Every row belongs to one group in each of 4 separate groupings. Each group adds its own fixed numbers to the row, and there is some noise. The rows also spread widely along 12 directions, which tell nothing about the answers.
(in the rows, 128 means zero)
Known rows, each followed by its group in each grouping:
[125 138 123 115 126  92 129 136 137 120 152 136 122 130 115 137  98 130
 137 128  95 138 131 115 125 139 132 123 116 134 119 126 119 131 115 120
 112 121] : L N k389 k116
[123 105 107 113  90 130 141 159 106 121 110 127 125 144 140 139 161 141
 161 142 122 141 120 134 137 136 175 140 142 123 120 114 120 119 140 154
 144 122] : S R k23 k519
[118 129 154  91  84  62 135 145 132 138 165 143 110 153 148 123 101 141
 130 129 107 109 167 124 146 128 162 121 109 138 117 131 141 113 149  94
  94 135] : H E k23 k116
[113 120 127 108  59 138 151 145 110 157 125 107 117 142 160 123 140 177
 154 158 130 122 128 152 138 142 184 132 130 115 111 139 136 103 137 145
 149 126] : P N k234 k197
[116 121 128 115 126 155  90 137 115 138 165 144 148 130 153 130 151  90
 108 136 141 101 125 131 135 114  96 119 134 138 112 145 162 140 138 162
  92  94] : H R k389 k423
[142 129 131 130 136 111 134 168 115 117 127 149 126 114 117 158 114 127
 152 119  73 160 124  89 138 154 151 130 112 166  80 124 136 138 115 143
 102 105] : V E k721 k519
[176 130 127 149 162  91 144 107 118 160 108 151 131  97 116 137 138 109
 129  79 113 134  98 108 119 136  73 111 127 102 153 141 119 136 156  92
  95 144] : V N k721 k423
[138 138 140 146 173 129 106 102 154 167 145 135 133 143 142 148  87 130
 132 139 119 114 130 142 139 147 127 127  89 122  92 165 151 128 110  90
 104 151] : S R k492 k197
[143 142 140 122 137 114 147 136 136 121 116 120 124 102 132 119 129 115
 108 102 108 139 131  98 132 116 109 122 131 126 124 127 133 139 125 109
 118 116] : P E k234 k197
[135 136 116 118 132  89 137 106 169 150 162 122 122 118 119 145  83 117
 135 140 113 122 135 128 121 135 124 117 135 104 122 135 129 130  99 114
  96 133] : L R k492 k423
[116 135 124  98  71  98 160 159 118 110  98 111 131 107 151 114 188 120
 133 139  94 160 104 112 137 118 117 126 165 114 122 120 121 116 142 153
 121  99] : L R k234 k197
[125 134 115 124 106  94 122 130 103 124 158 136 124 154  86 126 107 167
 131 103  99 126 143 138 113 151 141 125 108 139 142 129 113 119 135 116
 143 142] : H E k389 k116
[143 126 142  93 107  69 140 106 122 172 115 138 118 107 186 100 156 115
 135 134 125 101 117 140 148  99 100 110 137  94 153 138 130 104 188 100
  83 124] : V E k23 k423
[132 129  97 128  93 145 135 145 116 121 111 122 156 120 103 165 163 116
 137 131 103 161 100 113 107 156 122 128 143 123 108 143 126 140 100 155
 129 131] : L N k234 k197
[144 110 138 130  60 108 141 124  93 147 126 134 138 171 118 149 189 161
 139 118 135 124 122 141 111 171 137 136 131 116 136 162 133 110 149 123
 144 171] : V R k721 k519
[124 136 101 131 120 126 146 150 140  99 156 110 134 115  60 153 111 131
 124 101  90 167 133  93  99 149 133 116 137 151 121 110 102 170  81 157
 133 117] : V E k389 k197
[187 154 107 133 139  63 166  76 131 173 115 143 132  84  80 173  74 113
 121  73 118 140 123  73 100 154 131  87 114  38 136 161 134 146  91  53
  84 175] : H N k492 k116
[138 111 113 144 130 126 121 106 123 122 128 129 158 126 115  99 218 101
  98  83 155 119 111 152 103 109  27 110 176 104 193 127 108 143 179 139
 139 154] : S R k492 k197
[112 104 171 102  83  84 146 175 137 126 190 145 109 151 171  71 138 142
 129 133 119 106 179 134 151 108 127 113 139 172 121 113 138 128 189 132
  92 114] : H N k234 k116
[136 128  98 135 132 137 104 127 104 146 118 148 146 147 115 189 120 122
 155 146  91 141  94 132 124 175 145 147  99 127 100 160 134 111 103 119
 111 132] : S N k23 k423
[103 140 121  82  96  73 124 121 165 117 185 123 114 142 120 109 118 122
 116 148 109 114 150 146 121 120 114 129 150 130 149 117 122 113 125 120
 108 116] : S E k234 k423
[116 138 127 130 123 137 114 137 133 134 134 126 132 147 130 138  98 155
 142 146 106 129 137 154 126 133 155 138 105 148 102 130 133 115 113 128
 140 128] : H N k23 k116
[157  83 102 130  79 169 127  94  80 179  99 134 144 153 151 181 198 124
 148 128 201  79 113 143 114 161 162 128 136  68 132 177 154 136 135 123
 135 184] : V E k492 k423
[133 146 167 145 125 131 140 126 167 114 115 110 151 105 140 118 187 107
 121 138 102 157 113 133 119 125  53 126 162 145 101 142 143 124 114 141
 122 119] : P N k492 k519
[152  99 124 144 142 138 148 143 166 128  98 125 135 130 156 154 158 108
 171 151 128 143 117 122 126 132 121 137 149 126 115 125 114 150 117 131
 115 149] : L N k23 k519
[142 139 134 151 122 104 137 132 121 114 149 132 136 117  75 129 129 152
 120  85 101 150 129 119  94 147  98 122 133 150 143 129 114 131 120 135
 140 146] : L E k721 k519
[127 144 125 128 148 155 139 124 152 108  75  89 118 119 143 131 126 130
 138 151 124 144 113 129 137 111 148 161 141 116 104 121 130 115  86 120
 157 105] : L R k234 k423
[125 113 100  84 113 126 124 135  91 113  88 149 130 110 156 151 151  92
 126 126 158 120 111  84 142 117 193 134 132  64 122 120 147 134 129 129
 117 114] : L N k389 k519
[144 112 131 145 158 128 129 119 179 140 159 138 137 116 125 132 127 108
 139 134 136 124 133 134 114 122  83 112 146 138 131 124 123 159 126 141
  99 140] : V N k721 k519
[136 126 146 121 104 100 154 126 153 148 156 117 115 123 138  92 124 154
 132 131 130 122 151 142 122 110 118 114 143 118 138 130 127 126 137 122
 119 135] : H R k234 k519
[167 117 118 154 178  59 150 138 158 109 142 149 113 132  70 138  87 118
 131  74  90 149 147  86 115 147 113 130 122 126 161 104  93 154 127  68
 110 164] : L N k492 k423
[132 133  84 110 163 107 126 126 156 121 169 135 133  83  99 145  78  84
 112 100 108 134 134  91 116 107 112  93 143 110 148  91 108 178 111 143
  91  95] : P E k389 k197
[120 103 105 111 100 111 131 121 177 123 160 116 138 162 125 159 153 109
 134 139 149 116 139 145 107 133 115 129 170 101 158 112 104 143 122 137
 118 157] : L R k721 k197
[116 120 126 101 106 135 122 127 120 142 127 133 123 138 172 116 154 119
 135 155 144 107 120 148 145 119 140 137 134 118 122 138 146 110 151 129
 115 116] : S N k234 k423
[130 132 139 124 153 140 129 134 141  70  78 122 133 141 121 136 163  96
 100 102 145 139 136  97 132 109 135 153 137 126 125 107 130 148 110  98
 159 134] : V N k23 k116

New rows. What belongs after each?
[129 137 102 121  93  92 112  96 153 156 203 129 139 136  79 145 106 137
 127 138 102 114 138 159  87 148  80 109 136 120 152 156 122 124 102 131
 102 148] : H E k234 k423
[135 122 118 123  99 109 138 118  85 168 124 130 117 112 142  98 126 175
 151 119 128 119 117 153 123 126 143 113 117 101 148 135 118 105 162 137
 136 132] : H E k389 k519
[131 144 144 115 100 125 165 168 117  94  82 110 127 108 128 130 163 124
 119 110  98 172 127  76 134 124 147 138 143 133  95 120 134 137 107 127
 134 107] : H E k234 k197
[115 120 135  94  74  96 135 157 146 155 196 145 137 127 159 126 132 114
 134 156 101 119 145 123 138 129 117  96 135 141 102 137 149 137 147 153
  57 112] : H N k234 k197
[128 130 125 123 131 111 116 144 101 124 114 151 127 139 134 143 109 135
 138 123  93 133 121 126 145 140 162 133  91 144 109 130 133 119 139 110
 127 124] : V N k23 k116
[109 118  72 117 157 159  56 114  66 101 127 159 149 139  97 143 140 107
  94 102 158  98  98 141 116 122 142 149 110  99 170 123 130 124 135 142
 162 122] : L N k389 k423
[122 151 161 114 136  99 137 151 134  82 105 123 112 123 137  78 135 139
 108 114  95 151 143 112 144 101 129 149 122 149 121 110 131 109 133 108
 147 109] : H E k234 k519
[127 184 109 112 149  89 120 130 143 122 150 131 142  77  81 141  64 107
  98 110  48 170 112  89 123 127 105 107 110 125 100 133 135 131  78 126
  89  84] : H R k234 k197
[117 137 157  91  62  89 165 139 117 154 129 105  98 140 162 103 109 186
 138 145 115 118 153 133 150 131 199 125 110 121 110 143 136  98 135 109
 133 128] : V E k234 k197
[162  88 123 162 202 148 114 141 131 135 119 149 126 136 142 117 129 111
 124  90 139 109 137 116 145 116 102 128 106 145 142 124 120 173 166 103
 121 146] : V R k234 k197
[119 109 119 130 132 128 118 164 119  83 139 151 143 123 124 108 163 104
 122 114 119 136 128 122 129 120 108 132 148 154 133 100 126 141 149 164
 132 117] : L N k492 k519
[113 125 144 136 100 143 119 166 123 132 164 141 131 161 138 151 105 153
 151 151 101 127 157 134 139 162 178 137 100 179  57 143 161 126 107 143
 118 125] : H N k492 k116
[109 127 117 105 110 110 123 135 117 106 145 137 132 128 121 107 132 126
 117 121 121 120 138 138 126 117 136 117 140 130 131 108 125 129 140 144
 132 117] : V N k492 k116
[130  91 146 101  32  76 147 151  99 181 223 161 144 124 145 106 167 136
 135 120 120  96 152 141 114 137  94  69 147 161 138 154 152 138 189 178
  64 135] : V E k23 k519
[143 124  97 155 144 150 109 114 128 141 122 135 153 119 105 149 155 122
 134 110 121 138  94 153 103 138  73 119 138 126 146 135 106 144 136 152
 133 146] : V N k721 k197
[141 135 125 139 152 125 135 129 127 122 119 124 123 112 108 124 110 130
 124 109 114 143 122 116 118 131 127 137 120 128 130 126 124 132 113 114
 135 127] : L N k234 k423
[112 119 150  95 104  60 139 141 182 114 204 138 119 141 144 107 121 107
 127 138 108 105 176 129 131 116 100 104 153 156 126 110 132 138 149 124
  79 126] : L E k492 k116
[158 109  79 136  88 133 175  93 129 183 108  88 113 131 114 157 112 182
 179 136 148 132 121 160  98 156 179 118 138  61 154 142  90 132 110 114
 151 179] : S E k234 k197
[117 151 110 124 160 110  78 116 111  87 112 150 142 150  93 148 130 106
  93 115  92 131 108 126 137 139 118 160 101 127 126 135 136 107 110  96
 143 118] : V R k492 k423
[121 122 129 111 135 130 137 165 105  74  62 133 124 126 151 126 187  99
 128 119 123 148 107 101 154 113 147 165 148 133 119  87 123 123 151 131
 142  93] : V N k721 k423
[122 120 100 116 131 126 112 120 112 119 124 128 122 135 115 120 122 134
 119 122 132 117 120 143 125 116 141 144 132 105 162 120 117 118 133 122
 148 124] : L R k234 k423
[129 125 140 112 108  72 142 142 154 144 207 137 119 123 117 117  83 125
 130 117  92 122 159 110 126 129 109  85 129 159 118 124 131 155 136 135
  70 110] : V R k389 k116
[146 108 112 129 124 141 140 121 132 149 126 125 124 132 129 138 119 139
 147 137 142 120 133 131 126 133 160 126 124 108 119 137 134 143 114 127
 131 141] : V R k234 k519
[143  82 131 111  75 108 177 160  93 172 141 141 106 112 174 104 137 142
 158 112 156 102 158 115 143 122 185  93 143 104 121 110 139 145 183 137
 100 137] : H N k492 k116
[147  97 130 136 169 144 122 120 161 122 133 144 122 151 136 153 118 115
 131 121 175 102 154 117 130 128 161 140 119 114 129 117 133 157 120 104
 128 161] : V N k721 k519
[132 123 136 144 132 159 131 144 154 123 151 107 135 146 115 156 122 138
 134 129 123 135 144 115 117 149 139 125 121 163  88 136 132 168  86 142
 128 129] : V E k389 k197
[164 102 131 137 135 166 170 127 133 189 110 117 119  89 182 160 108 123
 160 127 180 115 134  93 132 128 189 106 131  88  91 133 149 166 117 132
  97 142] : L N k721 k197
[139  98  83 125 139 129 129 120 136 142 142 133 127 129 124 144 124 120
 160 133 136 123 119 137 124 132 134 119 142  99 147 118 110 147 132 141
 115 129] : S R k389 k519
[119 128 117 107 107 115 101 114  81 145 144 149 127 133 137 114 121 143
 113 109 144  90 135 142 128 119 146 116 105 105 149 138 140 111 158 116
 132 128] : H E k389 k116
[129 151 153 155 185 128  98 127  99 111  76 133 112 158 134 116  84 176
 120 113 100 128 121 145 155 132 174 172  55 150 110 140 131  85 127  63
 184 137] : L R k23 k116
[121 163 152  95 126  66 125 109 144 128 131 134 113 145 136 121  93 136
  99 121 121 122 140 121 141 122 155 143 103  86 141 134 131  97 133  63
 121 147] : H N k721 k197
[118 108 139 119 110 129 113 121 115 143 125 128 124 150 168  86 154 157
 125 136 166  92 139 180 137 100 143 136 129 113 156 131 135 104 171 127
 157 145] : H R k23 k519
[119 114 108 107 104 119 125 158 133 107 140 143 124 155 115 184 125 121
 158 144 101 138 135 114 134 162 178 148 131 144 100 110 132 131 106 145
 120 118] : P E k721 k519
[122 110 147 107  62 159 135 156  85 151  89 122 137 153 193 142 193 136
 130 146 161 113 128 122 154 131 194 138 127 112  90 152 169 117 146 138
 135 133] : H R k23 k197
[160 142 113 150 203  72 131  88 169 155 119 137 117  91 123 117  75 122
 153 125  85 138 104 144 124 123  77 123 118  97 157 124  93 116 135  80
 103 142] : L N k492 k423
[111 152 126 115 126 124 107 112 137  98 113 113 130 156 100 147 113 135
 105 129 118 130 131 136 122 130 156 149 115 119 123 131 132 114  90 104
 165 130] : V R k23 k116
[154 141 115 133 109 119 166 118 158 158 117 108 133 111 108 190  89 135
 166 142 103 154 124 103 104 165 163 112 131 107  85 150 128 145  60 117
 109 146] : L N k23 k116
[153  69 132 155 129 171 149 156  72 176 137 133 111 109 173  67 152 158
 144  87 188  91 146 143 138  97 143 107 136 134 160 105 124 156 210 158
 135 132] : H N k389 k423
[110 163 104  96 122 102 135 124 128  97 119 126 124 103 108 131 110 115
 117 113 108 149 119 111 121 116 149 127 140 107 128  95 119 116 110 126
 135 100] : S N k721 k116
[133 165 123 141 163 134 117 116 122 128 110 133 145  78 111 131 105 111
 120 119  84 152  96 119 125 130 102 123 116 134  96 139 142 122  95 134
 118  96] : V N k492 k423
[125 159 150 114  77 132 140  58 180 166 140  76 129 149 133 147 120 160
 132 169 168 106 135 161  91 148 141 122 137  78 113 179 143 107  63 100
 143 168] : L N k389 k116
[121 103  84 107 125 121 113 137 123 130 159 143 124 129 130 140 118 117
 147 142 129 110 122 136 126 126 142 126 135 115 147 105 113 136 139 153
 108 116] : L N k389 k423
[106 116 130 141 183 160 110 175 114  95 109 133 112 109 170  62 122 135
 141 135 104 130 121 160 170  85 141 150 120 188 112  71 118 122 173 170
 153  67] : V N k492 k423
[135 111 122 116  68 126 129 129 106 144 134 135 148 147 134 156 196 109
 132 137 129 119 110 123 118 151 108 130 154 116 122 166 151 126 132 144
 108 135] : L R k234 k423
[144 141 105 162 233  99  99 114 193  88 135 149 136 119  80 136  74  91
 127 107  69 148 123 132 121 124  56 134 112 149 137 103  88 155 107  90
 115 131] : V N k492 k116
[152  94 121 129  87 131 163 142  92 174 144 132 122 123 143 132 129 142
 145  97 157 112 148 117 123 137 173  96 135 115 124 136 143 151 153 138
 114 144] : S R k23 k116
[144 107 130 128 135 149 150 150 132 140 126 135 122 107 155 129 114 122
 150 135 138 129 141 103 138 122 167 119 122 130  93 125 147 158 123 139
 105 119] : V N k234 k519
[125 125 130 107  98 118 123 136  65 139 112 156 126 117 160  87 155 147
 121 118 127 117 113 140 142 117 145 124 110 117 136 145 146 100 177 131
 133 117] : V N k234 k519
[144 133 125 134 134 134 160 120 133 124  88  99 126  93 130 118 160 121
 128 112 143 146 108 110 113 113 116 129 163  95 142 118 113 137 118 128
 142 123] : L N k389 k423
[158 116 101 140 188  49 143 148 137  83 108 148 112 121  75 120 106 106
 122  65  79 158 127  93 131 116  98 140 131 120 194  81  71 145 154  77
 130 139] : L R k23 k423
[124 144 168 142 123 118 145 115 149 134 118  97 114 142 152  83 142 178
 124 125 141 125 133 169 125 115 116 140 131 125 151 127 110  97 151 109
 171 154] : L N k721 k197
[125 124  96 112  86  90 125 115  94 183 206 137 106 154  83 148  28 199
 148 128 112 104 147 145 114 176 225 115  75 113 131 143 128 112 110 122
 123 147] : V N k389 k423
[145  85 122 183 115 192 116 158 161 134 117 124 160 182 147 194 217 109
 199 180 103 141 109 167 121 182  74 160 153 187  66 157 126 146 111 170
 115 154] : H E k492 k423
[130 153 134  83 112  26 156 105 145 117 198 129 119  89  74  90  81 108
  55  60 141 116 170  83  94  91 115  88 153  85 202 105 125 143 131  90
 101 135] : L N k23 k423
[140 121 112 149 146 117 126 135 148 127 148 135 129 137 102 157  88 146
 169 141  83 144 132 140 118 161 140 136 112 149 106 130 115 132  99 128
 124 143] : L E k492 k519
[172 137 147 184 165 144 146  99 144 166  61 109 131 119 155 143 144 141
 169 134 108 143  95 146 126 150  90 136 120 115  96 170 126 117 116  90
 135 157] : L R k492 k116
[123 135 149  93 100  55 131 142 108 119 163 159 117 152 118 128  96 142
 111 114  97 119 152  94 152 151 185 132  91 127 106 142 161 108 130  87
 107 135] : V R k492 k519
[143 128 157 144 126 121 143 135 188 108 118 110 147 127 137 138 185  98
 143 142 103 156 120 123 112 127  49 132 167 162 105 137 124 146 105 139
 112 137] : L E k23 k519
[129 139 102 129 165 151 131 117 178 131 147 110 138  95 118 145  99  97
 130 133 133 141 125 113 111 117 111 108 145 118 114 113 115 170  91 149
 106 113] : S N k389 k197
[182 105 105 145 130 102 193 136 106 150 134 133 119  73  78 130  99 130
 133  44 122 145 148  67  98 132 136  77 142 112 148 113 111 194 126 120
 108 144] : V E k234 k116
[152  71 113 154 142 165 158 176 117 137 105 131 123 107 171 113 166 116
 185 122 135 134 119 126 137 114 119 113 160 151 119  92 104 172 177 180
 114 112] : L N k389 k116
[135 106 131 123  77 150 129 129  95 154 127 132 145 140 155 142 187 127
 118 119 171  99 134 131 124 132 144 118 135 104 122 153 158 133 144 137
 128 159] : H E k492 k197
[128 128 134 141 144 124 118 127 142 124 133 127 126 145 125 133 127 136
 138 133 123 124 122 149 124 139 120 150 124 141 136 122 118 112 131 120
 138 134] : L N k721 k423
